There are 10 hidden switches. A switch that is on adds its own fixed numbers to the row, and there is some noise. The rows also spread widely along 13 directions, which tell nothing about the answers.
Some rows, each with its switches (1 for on, 0 for off) after it:
[-1.69 -0.58  1.60  0.11  5.15 -0.86 -1.99  4.13 -0.21 -3.90  3.94 -2.85
  4.54 -4.35 -0.41  2.46  1.40  3.65  0.24 -5.15 -3.08 -1.58  0.08  2.52
 -2.22 -0.36] => 0 0 1 1 0 1 0 1 0 0
[-1.03 -0.57  4.01 -2.12  2.12 -4.60 -0.09 -1.12  0.11 -1.31  2.01 -1.60
  2.28 -3.95 -0.09  3.88  0.75  2.81  0.37 -0.02  0.48 -1.81 -0.04  2.88
  0.62 -2.86] => 1 1 0 1 1 0 0 0 0 0
[-0.37  0.16 -2.12 -5.12 -2.62 -4.16  1.04 -1.19 -4.51 -0.58 -0.26 -1.44
 -0.63 -4.21  0.13  5.18  1.82  3.63  4.27  2.23  4.85  2.15  2.08 -3.98
  2.65 -1.69] => 1 0 0 0 0 0 0 1 1 1
[ 0.00  1.45  1.29 -2.00  2.41 -1.11  0.92  0.46 -2.80 -1.06  0.35 -2.62
  1.26 -4.13 -0.82  4.45  2.89  0.80  0.72 -3.77 -1.95  2.01  1.32 -0.29
  0.31 -0.28] => 1 0 1 0 0 1 0 1 1 1
[ 1.05 -2.30  7.29 -3.79  3.57 -2.92  1.92 -0.49 -0.84 -4.86  1.54 -1.69
  2.43 -6.93 -2.96 -0.29 -0.54  1.75  1.66 -0.66  1.09  1.26  1.52  0.02
  5.81  0.80] => 1 1 0 1 0 0 1 0 1 0
[ 1.35 -2.73  0.89 -0.94 -3.26 -0.32  0.74 -0.37  1.07  0.54  2.50 -3.60
  2.00 -2.76 -1.59 -1.84 -4.32  4.03  4.46 -4.12  2.76  0.84  1.99 -2.73
  1.18 -1.76] => 0 0 1 1 0 1 0 1 0 0
[ 1.16  0.39 -0.93  1.71 -0.36 -0.09  2.30  1.28 -0.85  0.63  0.61 -2.90
 -1.03 -1.52 -0.08 -1.88  2.95 -2.15 -2.34 -3.51 -2.20  2.52  4.41 -0.67
 -2.17 -0.33] => 0 0 1 1 0 0 1 0 1 1
[ 1.54 -1.19  3.59  0.27  0.19  0.00  0.02 -0.20 -0.32  1.14  0.72 -3.60
  1.08 -0.04 -1.08 -1.02 -0.66  0.06  0.04 -7.21 -2.96  1.73  1.70 -0.69
 -0.92 -1.95] => 1 0 1 0 0 0 1 1 1 0
[ 0.06 -0.53  4.15 -1.18 -0.25 -2.39  0.58 -1.37 -3.43  1.37 -1.64 -1.19
  1.71 -1.68 -2.29  0.83  0.76  0.23  2.18 -3.09  0.03  1.37  0.96 -2.06
  1.72 -2.37] => 0 1 1 1 0 0 0 0 0 1
[-1.50 -1.48  2.37  0.27  2.79  3.06 -1.20  4.19 -0.16 -2.77 -1.60 -1.09
  2.10  1.02  0.61  0.58  1.44  1.19 -2.33 -8.33 -2.51 -1.83 -1.50  0.75
  1.25 -2.59] => 1 0 0 0 0 1 0 0 1 0
[ 1.81 -0.63  4.60  0.54 -0.71 -0.33  1.47 -2.79  2.31 -1.32 -3.33 -0.46
  0.04 -0.96 -1.12 -1.23 -0.53  1.53 -0.70  0.81  1.82  2.65  0.27  0.81
  1.87  0.05] => 0 1 0 0 1 1 1 0 0 0
[-2.46 -1.48 -0.92 -0.82  2.29  0.78 -1.03  3.46  1.02 -4.62 -2.07 -0.29
  0.33 -1.21  1.54  3.90  2.08  2.69  0.24 -0.85  3.81 -0.01  0.97 -0.49
  2.67 -3.02] => 0 0 1 1 0 0 1 0 0 0
[-0.53  1.44  2.97  0.08  1.38 -2.67  3.47 -2.12 -1.39 -0.22 -5.23  2.23
 -2.73  0.34  0.17  2.58  1.63  0.91 -2.13  1.18  7.73  1.43 -2.46 -0.02
  2.92 -1.41] => 1 0 1 1 0 1 0 0 0 0
[ 4.35  0.28  8.02 -1.38 -0.90 -5.71  2.00 -8.13 -4.46  3.59 -0.85 -2.13
 -0.11 -1.22 -2.37 -3.47  3.21 -2.97  1.20 -1.72 -3.27  2.13  0.25 -2.08
  1.13  1.97] => 0 0 1 0 0 1 0 0 0 1
[ 0.41 -4.09 -1.77 -3.29 -2.74 -1.98  0.66 -1.15 -2.50 -0.74  1.89 -4.14
  1.69 -5.41 -2.59 -4.40  1.75  4.32  0.08 -1.25 -1.16  0.74  4.74 -7.06
  0.49  0.83] => 1 1 0 0 1 0 0 0 0 1
[ 1.11  1.69  2.40 -1.38  2.80 -3.14 -1.82 -0.21 -1.56 -1.79  2.75 -2.58
 -0.11 -2.87 -0.15  2.87  2.44  0.37  3.94 -1.58 -0.52  1.53  1.87  0.51
 -0.02  0.30] => 1 0 1 0 0 0 0 0 0 0
[ 1.18 -1.93  0.83  0.46  0.63 -3.19 -1.62  0.37  0.24 -0.65  2.11 -2.79
 -0.60 -0.23  1.08 -3.24  5.74 -1.89 -2.11 -1.70 -3.39 -0.35  4.37  0.82
 -3.05 -0.54] => 0 1 1 0 1 0 0 0 0 0
[-0.87  0.22  2.58 -2.52  1.36 -6.79  2.46 -2.54 -2.99  1.06  0.50 -0.58
 -1.63 -3.61  0.07  1.66  3.17  0.90 -0.94  0.88  4.48 -1.96  1.26 -0.51
  0.74 -1.54] => 0 1 0 1 0 1 0 0 0 1
[ 1.35  2.22  5.43 -0.91  3.37 -1.95  4.45 -3.16  0.23  0.98  2.21 -1.42
 -1.29 -4.85 -2.15  0.75 -1.82  0.68 -1.21 -3.34  1.22  0.37  0.80 -0.62
  1.92  0.49] => 1 1 0 1 1 0 0 1 1 0
[-2.23 -1.17 -0.16  0.25  0.45  2.83 -4.09  2.51 -0.76 -0.10 -1.92 -2.79
  2.74  1.21  0.31  3.17  0.54  3.82 -0.56 -5.04 -5.38  1.58  0.48 -0.61
 -3.13 -2.59] => 1 0 0 0 0 0 0 1 0 0
[-2.57 -0.93  0.26  0.77  2.61 -0.40  3.83  3.05  0.63 -1.05  1.99 -3.36
  2.62 -5.56 -0.65  1.81 -0.07  2.65 -3.54 -3.44 -0.50 -1.49  1.95  3.44
 -1.10 -1.78] => 0 0 1 0 0 1 1 0 1 1
[-0.18 -2.17  5.05 -2.90  1.15 -3.24  0.27 -0.85 -2.22 -0.36 -1.95 -1.91
 -1.89 -2.47 -0.65  2.31  1.21 -1.03  0.90 -3.14  2.12  1.42  2.11 -0.45
  1.88 -2.21] => 1 0 0 1 1 1 0 0 1 1
[ 0.90 -1.64  7.37 -1.22  0.76 -2.14  0.13 -0.69 -3.86 -2.58 -3.68  0.54
  3.04 -2.93 -4.38 -0.79 -0.56  1.55  2.28 -0.21  1.16  4.14 -0.54 -0.68
  3.46  0.12] => 1 1 0 1 1 0 0 0 0 0
[-2.08 -2.94  3.18 -2.43  1.95 -3.36 -0.53 -2.67 -2.49 -1.77 -3.27 -2.18
  0.66 -2.86 -1.97  1.34  1.46  5.21 -0.47 -1.72  3.17 -0.37 -0.49 -4.26
  0.66 -1.16] => 0 0 1 1 1 1 1 0 0 0
[ 0.34 -1.08  3.09 -0.48  1.41 -1.25  1.19  1.18  0.23 -2.54 -1.64 -1.64
  0.48 -3.10 -1.46  0.17  1.22  1.35 -1.98 -1.00  0.36  3.32  1.96  1.76
 -0.24  0.22] => 1 1 0 0 0 1 1 0 1 1
[-0.29 -1.51  0.50 -0.95  0.98  0.00  0.71  2.54 -1.56 -5.11 -1.65 -0.31
  0.60 -3.38 -1.35 -0.17  1.52  2.22  1.80  0.89  2.66  3.47  1.47 -1.67
  3.11  1.43] => 0 0 1 1 0 0 0 0 1 0
[ 0.12  0.67  0.77  2.48  0.17 -1.42  0.30 -0.03  1.57 -0.50 -0.68 -0.09
 -0.76  0.39  0.48 -1.74  1.17  2.13 -2.59  1.50  0.10  1.58  0.18  2.10
 -2.80  0.77] => 0 1 0 0 0 0 0 0 0 0

New rows. What belongs after each?
[-3.00 -2.10 -1.34 -3.06 -0.91 -0.52 -0.52 -1.30  0.78  0.48 -1.63 -2.90
  0.89 -1.65  1.71  5.37  1.46  4.31  0.45 -1.37  0.88 -2.03  0.72 -1.76
  1.08 -4.12] => 0 0 1 0 0 1 0 0 0 1
[ 1.11 -0.01  3.94  1.03  0.40 -0.85  2.28 -2.27  1.07 -0.46 -1.36 -0.86
  2.36 -0.46  0.52  0.71  2.76 -0.81 -3.85 -0.76 -3.95  0.79 -1.60  3.91
  0.42 -1.44] => 1 0 1 1 1 0 0 0 1 0
[ 1.79 -1.63  0.85  0.59 -2.04 -0.71  2.22  0.68 -3.52  0.23 -0.10 -1.77
  0.87 -2.79 -2.19 -5.30  2.19 -1.28 -0.57 -3.32 -1.23  1.97  3.61 -2.66
  0.03  0.67] => 0 0 0 1 1 1 0 0 0 1
[-0.56  2.99  0.67 -0.90  1.31 -5.65 -0.60 -1.75 -5.43  0.30 -1.08 -1.09
  0.45 -2.02 -2.00  3.31  3.20  4.71  0.62 -0.63  2.71  1.96 -1.12 -2.28
 -3.42  0.32] => 1 1 1 0 0 1 0 1 0 0
[-0.72 -0.10 -2.43 -2.09 -0.25  1.16  0.65 -0.32  0.08  0.52 -0.93 -2.60
 -2.09 -2.19  0.43  1.98  3.23  0.21  0.08 -1.56  0.23  1.22  5.05 -4.59
  1.57 -1.51] => 0 1 1 1 0 0 0 0 0 1
[-3.65 -2.68  2.91 -1.69  3.87 -3.22 -2.85  1.39 -1.25  0.21 -1.88 -2.54
 -0.94 -0.33  1.51  5.56  3.53  0.41 -2.08 -0.42 -0.98  0.77  3.19  3.20
 -3.00 -3.30] => 1 0 1 0 0 0 0 1 0 0
[ 0.85 -0.65  1.96 -3.20  1.32 -1.25  0.02 -2.09 -2.00 -1.99  0.00 -1.95
  1.95 -4.33 -0.71  1.68  2.88  2.08  0.61  1.03 -3.17  2.53  1.42 -2.01
  2.21  1.61] => 1 0 0 0 0 0 0 1 0 1
[-1.30 -1.17  4.09 -3.42  3.20 -6.14 -1.69 -4.20 -4.08 -0.70 -4.34 -0.49
 -5.28 -1.00 -0.47  0.25  6.13  0.90 -1.74  4.63  2.37  2.50  2.84 -3.56
 -0.55  2.59] => 0 1 0 0 0 0 0 0 0 0
[ 1.63  1.88  1.01 -1.59  0.13 -0.77  2.24  0.06 -2.15 -2.18 -0.38 -0.63
  1.78 -3.37 -1.39  3.45  0.50  2.04  2.95 -3.20  2.68  2.85 -1.13 -1.97
  3.34 -0.68] => 1 0 1 1 0 1 0 1 1 1
[-1.58  0.70 -1.25  0.72 -0.44 -1.79  1.30  1.00 -2.39  0.53  0.77 -3.12
  0.73 -4.11 -2.93  0.49 -2.90  6.55  0.62 -3.44  4.15  0.91  1.14 -2.17
 -3.28 -1.01] => 1 0 0 0 1 1 1 0 0 0
[-0.32  0.52 -0.55 -1.17  0.19  0.74  1.23 -0.64 -3.36 -1.00 -4.01  0.95
 -1.25 -0.39  0.28  0.47  4.30  0.53 -1.72  0.82  0.65  2.21  1.11 -4.29
  2.57  0.63] => 0 0 0 1 0 0 0 1 0 0
[ 1.63 -1.72  4.49 -4.39  1.31 -4.64  0.15 -5.51  1.11 -1.68  1.60 -3.08
  0.87 -5.05  0.29  1.95  2.47  2.14  0.86  2.69 -1.93  0.82  0.63  0.27
  1.86  1.38] => 1 0 0 1 0 1 0 0 0 1
[ 2.99  1.12  4.42 -1.42  0.38 -2.05  1.81 -4.50  0.12 -0.96 -2.26 -0.18
 -1.64 -2.27 -1.86 -0.51  0.92  0.88  0.94  0.02  2.47  3.41 -0.07 -2.33
  2.96  1.71] => 1 1 0 0 1 1 0 0 0 1
[-0.34 -0.55 -0.53 -2.10 -0.47 -3.76  0.30 -1.87 -1.52 -0.17 -0.31 -2.40
  0.09 -2.74  0.06  1.58  4.70  1.84 -0.30 -0.26  0.56 -0.38  2.21 -2.11
 -0.60 -1.25] => 0 1 1 0 1 1 0 0 0 1
[ 0.17 -1.36  4.73 -2.81  0.69  3.39  2.44 -1.76 -3.96  2.42 -4.16 -4.98
 -2.09 -4.51 -5.77 -1.24 -1.62 -0.59  0.23 -7.38 -1.73  4.97  6.97 -7.42
  2.41  0.44] => 1 1 0 1 1 1 1 0 1 0
[-0.88  1.61  4.93 -2.35  6.01 -4.45 -1.81 -2.20 -3.07 -0.71  0.64 -3.53
 -2.17 -3.71 -0.87  3.65  3.71  1.18 -0.82 -1.95 -3.06  1.67  1.30  0.42
 -3.50  2.41] => 1 0 0 1 0 1 0 0 1 0
[-0.24 -0.03  1.62  1.00  1.11 -2.32  0.99  2.70 -3.30 -1.10  1.46 -1.56
  1.92 -3.11 -2.82 -3.07  0.55  3.06 -1.12 -3.49  0.83  0.53  1.01 -0.08
 -2.20  0.72] => 1 1 0 0 0 1 0 0 0 0
[-1.62  0.52  1.53 -2.10  2.57 -0.89 -0.65  1.07 -6.03 -0.98 -2.59 -1.56
  2.04 -2.73 -3.47  2.50  2.29  3.73  1.46 -6.93  0.97  0.62 -0.42 -5.79
  1.27 -1.28] => 1 1 1 0 0 1 0 0 0 1
[-3.01 -0.25  2.75  0.25  3.32 -2.85  1.05  0.51 -4.07  1.62 -1.21 -2.15
  0.02 -2.75 -2.69 -0.46  1.27  3.47 -4.49 -2.90 -0.17 -0.06  1.28 -0.24
 -3.99  0.10] => 1 1 0 0 0 1 0 0 0 0
[ 0.71 -0.57  3.93 -1.32  2.14 -1.10  2.79 -1.49  0.89 -4.05 -3.74  1.80
 -1.81 -1.78  0.74  0.38  2.64  0.41 -1.90  2.32  3.43  1.55 -1.34  0.51
  5.13  1.65] => 0 0 0 0 0 1 0 0 1 1
[-1.11 -3.32  0.33 -0.56  1.57 -4.42 -4.18  2.60  0.25 -2.21  4.93 -5.45
  1.69 -4.43 -1.09 -1.39  1.71  3.63  1.56  0.03 -3.31  1.61  5.67  1.74
 -6.37  1.02] => 0 1 1 0 0 0 0 0 0 0
[ 0.14  0.04  7.21 -0.60  4.11 -0.57  0.16 -3.06  1.45  1.53 -1.02 -2.50
 -0.47 -0.50 -0.07  2.18  1.54 -1.99 -1.59 -4.61 -3.39 -0.65  1.54  0.93
  1.45 -2.52] => 0 1 1 1 0 0 1 0 0 0
[ 3.37  4.47 -0.58  0.22  0.49 -2.07  0.64 -1.90  1.40 -1.93  4.41 -1.75
  1.46 -3.69 -0.25  0.88  1.76  2.65  1.68 -0.17 -1.96  1.88 -0.36 -0.25
 -0.99  2.21] => 1 1 0 1 0 0 0 0 0 1
[ 0.53  2.29 -1.00 -1.08 -0.59 -0.49  1.82 -2.24 -3.25  0.53 -2.91 -1.30
 -1.50 -1.16 -0.48  1.64  3.87  0.91 -0.27 -0.13  1.06  2.75  1.27 -3.12
  0.79  0.57] => 1 0 1 0 0 1 0 0 0 0
[ 0.82  2.58 -1.31 -1.41  0.96 -0.30 -1.01 -0.01 -2.36 -2.46 -0.32 -1.89
 -0.44 -2.18 -0.80  2.35  2.04  3.54  2.48 -3.30  2.05  1.96  0.41 -4.63
  0.50  0.45] => 1 0 0 1 0 1 1 0 0 0
[ 1.88  0.23  2.76 -1.89 -0.33 -4.91 -0.11  1.21 -2.57 -4.84 -0.29  0.50
  3.17 -1.63  1.38  1.50  6.80 -1.20  0.69  2.11 -0.38  0.04 -0.15  4.27
  2.64 -1.72] => 0 1 0 0 0 1 1 0 1 0
[ 1.96 -2.43  5.34 -2.08  1.69  0.78 -2.01  0.80 -1.61 -4.66 -3.41 -1.79
  3.37 -2.59 -1.55  1.17  4.27 -2.40  2.66 -1.50 -4.50  5.09  2.44  0.19
  3.84  0.32] => 0 0 1 1 0 1 1 0 0 1
[-0.53 -1.39  2.01 -0.53  2.69 -4.29  0.65 -1.72 -2.08 -1.58  0.11 -2.00
  0.43 -3.04 -0.39 -1.30  5.60  0.99 -3.76  0.27 -1.46 -0.76  0.99  0.09
 -1.94  1.23] => 0 0 1 1 1 1 0 0 0 0
[-0.69  1.03  5.13 -3.44  5.04 -0.27 -0.71 -3.55 -1.42 -2.33 -4.66 -1.48
 -2.73 -2.60 -1.82  4.02  2.97  2.26 -0.93 -1.54 -0.12  2.64  0.26 -3.43
  2.16  2.17] => 1 1 0 0 1 1 0 0 1 0
[ 1.49  0.93  2.70 -3.75  0.16 -1.87 -1.03 -6.47 -0.80 -0.78 -1.40 -3.07
  0.20 -3.47 -1.78  3.75 -0.18  4.77  5.67 -0.66  0.45  2.79 -0.52 -6.46
  3.29  0.90] => 0 0 1 0 0 0 1 0 0 1
[-0.40  2.80 -1.24 -1.46  2.74 -0.01  1.15  1.54 -0.58 -5.37  2.43 -0.77
  2.75 -5.79 -1.43  2.95  0.53  6.51  1.99 -4.38  2.21 -1.97 -2.65 -3.33
  2.87  0.56] => 0 1 0 0 1 1 0 0 1 1
[ 3.05 -0.50  0.63 -1.60 -1.56 -7.08  1.37 -0.79 -2.12  0.19  4.25 -1.23
 -2.68 -2.85  0.42 -2.39  1.58 -0.54  2.96  0.89  5.15  1.54  3.78 -0.98
 -0.28  0.06] => 1 0 0 0 0 0 0 1 0 1
[ 1.73 -0.08  3.98 -0.10  4.05 -3.49 -0.80 -1.99  1.04 -2.45 -0.51 -2.15
 -2.27 -2.33 -0.71 -0.81  5.32 -1.06 -2.83  1.14 -1.59  3.80  3.22  1.50
 -2.69  3.22] => 1 1 1 1 1 1 0 0 0 0
[-1.15 -0.71  1.08 -2.16  1.43 -2.62  0.70 -2.00 -5.16  1.98  0.48 -3.64
 -1.00 -3.12 -1.93 -0.34  2.16  2.36 -0.51 -4.10 -1.22  0.23  2.73 -5.77
 -1.29  0.74] => 0 0 1 0 0 0 0 1 1 0
[ 0.52  0.31  2.41 -0.35 -0.96 -6.23 -0.04 -5.93  1.88  3.52  1.99 -3.24
 -2.29  0.28  2.06  2.13  0.78  2.06 -0.17 -0.48 -0.12 -1.06 -0.80  1.25
 -3.78 -1.84] => 0 0 1 0 0 0 0 0 1 1
[-2.07 -3.85  3.96 -1.75  0.66 -2.54  1.28  1.53 -4.87 -1.64 -2.06 -2.35
  3.78 -5.37 -5.52 -0.92 -1.93  5.34  1.02 -2.41  1.60  3.31  0.93 -2.72
  0.85 -0.12] => 1 1 1 0 0 0 0 0 1 1
[-1.39 -3.06  3.62 -2.77  2.79 -0.49 -1.83 -1.19 -2.67 -2.18 -1.99 -3.33
  2.28 -3.32 -2.06  0.11  2.92  3.12  0.07 -2.09 -3.67  0.76  1.18 -2.95
  0.93  1.55] => 0 0 1 0 0 1 0 0 0 0
[-1.03  0.48  0.75 -4.71  0.44 -5.95 -1.88 -2.72 -2.99 -0.21 -0.80 -1.19
 -1.75 -0.52  3.38  6.58  6.44  0.65  1.40  1.79  2.23 -2.21  0.34  0.22
  1.16 -3.52] => 1 0 0 0 0 1 0 0 0 0
[ 1.32  4.11 -2.46  2.78 -0.92  0.48  3.25  1.01  1.35 -1.28  1.19  0.35
  1.91 -1.71  0.78  1.52  0.63  2.63 -1.33 -1.73  1.32  0.15 -2.54  2.25
 -0.37 -0.88] => 1 0 0 0 1 1 0 0 0 1
[ 0.18  3.62  2.72 -0.48  2.27 -2.23  0.24 -1.31 -6.01  1.11  0.55 -2.57
  3.61 -3.64 -2.42  3.44  2.20  2.04  0.24 -2.78 -5.39  2.26  0.00 -0.21
 -2.32  0.14] => 1 0 0 0 0 0 1 1 0 0
[ 2.27  1.22  4.35  2.94  0.12 -1.02  1.95 -0.01 -2.32 -0.08 -3.34  1.16
 -0.62  0.20 -2.09 -2.53  1.02 -2.23  0.33 -0.90  1.08  5.41  0.28  0.58
  0.49  1.06] => 0 0 1 1 0 0 0 0 0 1
[-1.05 -1.94  1.50 -1.89  1.39 -2.46  0.97  1.40 -3.24  0.52  2.47 -3.48
  2.20 -3.77 -0.40  0.10  4.23 -0.75 -2.16 -3.67 -4.15 -1.45  4.34 -0.09
 -0.64 -2.04] => 0 1 1 1 0 0 0 1 1 0
[ 1.88 -2.62  5.99 -0.77  0.17 -4.40  1.14 -4.44  1.37  0.20 -1.78 -2.16
 -0.86 -0.81 -0.65 -2.25  1.25  1.29 -2.65  0.47  0.46  2.25  0.88  0.91
 -1.21  0.62] => 0 1 1 0 0 1 1 1 1 0
[ 1.48  5.14  1.61  0.21 -0.27 -1.53  4.12 -4.55 -5.43  2.32 -2.44 -0.90
  1.27 -2.23 -3.24  1.57  0.84  2.70  0.34 -3.60  1.59  2.01 -2.69 -4.53
  1.28 -0.01] => 1 0 1 1 0 1 1 0 0 0
[-3.18  0.27 -0.47  1.22  3.59 -2.31  0.49  3.77 -1.05 -2.41  0.80 -1.83
  1.31 -4.29 -0.18  2.46  2.56  3.12 -2.26  1.35  0.53  0.47  1.94  4.56
 -3.77  0.43] => 0 0 1 0 0 1 0 0 0 0
[ 0.57  0.65 -0.92 -1.12 -1.41 -1.58  0.31 -0.56  0.79 -3.13 -2.51  1.47
 -1.08  0.98  1.84  1.99  3.43  2.38 -0.64  1.13  4.17  0.05 -1.66 -0.87
  2.61 -2.10] => 1 1 0 0 1 0 0 0 1 0
[-0.15 -0.45  4.15 -0.77  1.56 -2.93  0.74 -1.40 -0.01  1.02  0.43 -3.42
 -2.68 -3.32 -1.63 -0.17 -0.23  0.65 -0.42 -1.27  0.51  1.61  4.07  1.23
 -2.43  0.74] => 0 1 0 0 1 1 0 0 1 0
[-0.73 -2.75  3.81 -0.98  1.06 -2.51  2.66  0.15 -3.48 -4.09 -3.86  0.72
  2.55 -3.71 -2.76 -2.12  1.13  4.33 -2.96  2.36  2.68  2.70 -2.25 -0.13
  2.03  2.21] => 1 0 0 1 0 1 0 0 1 0
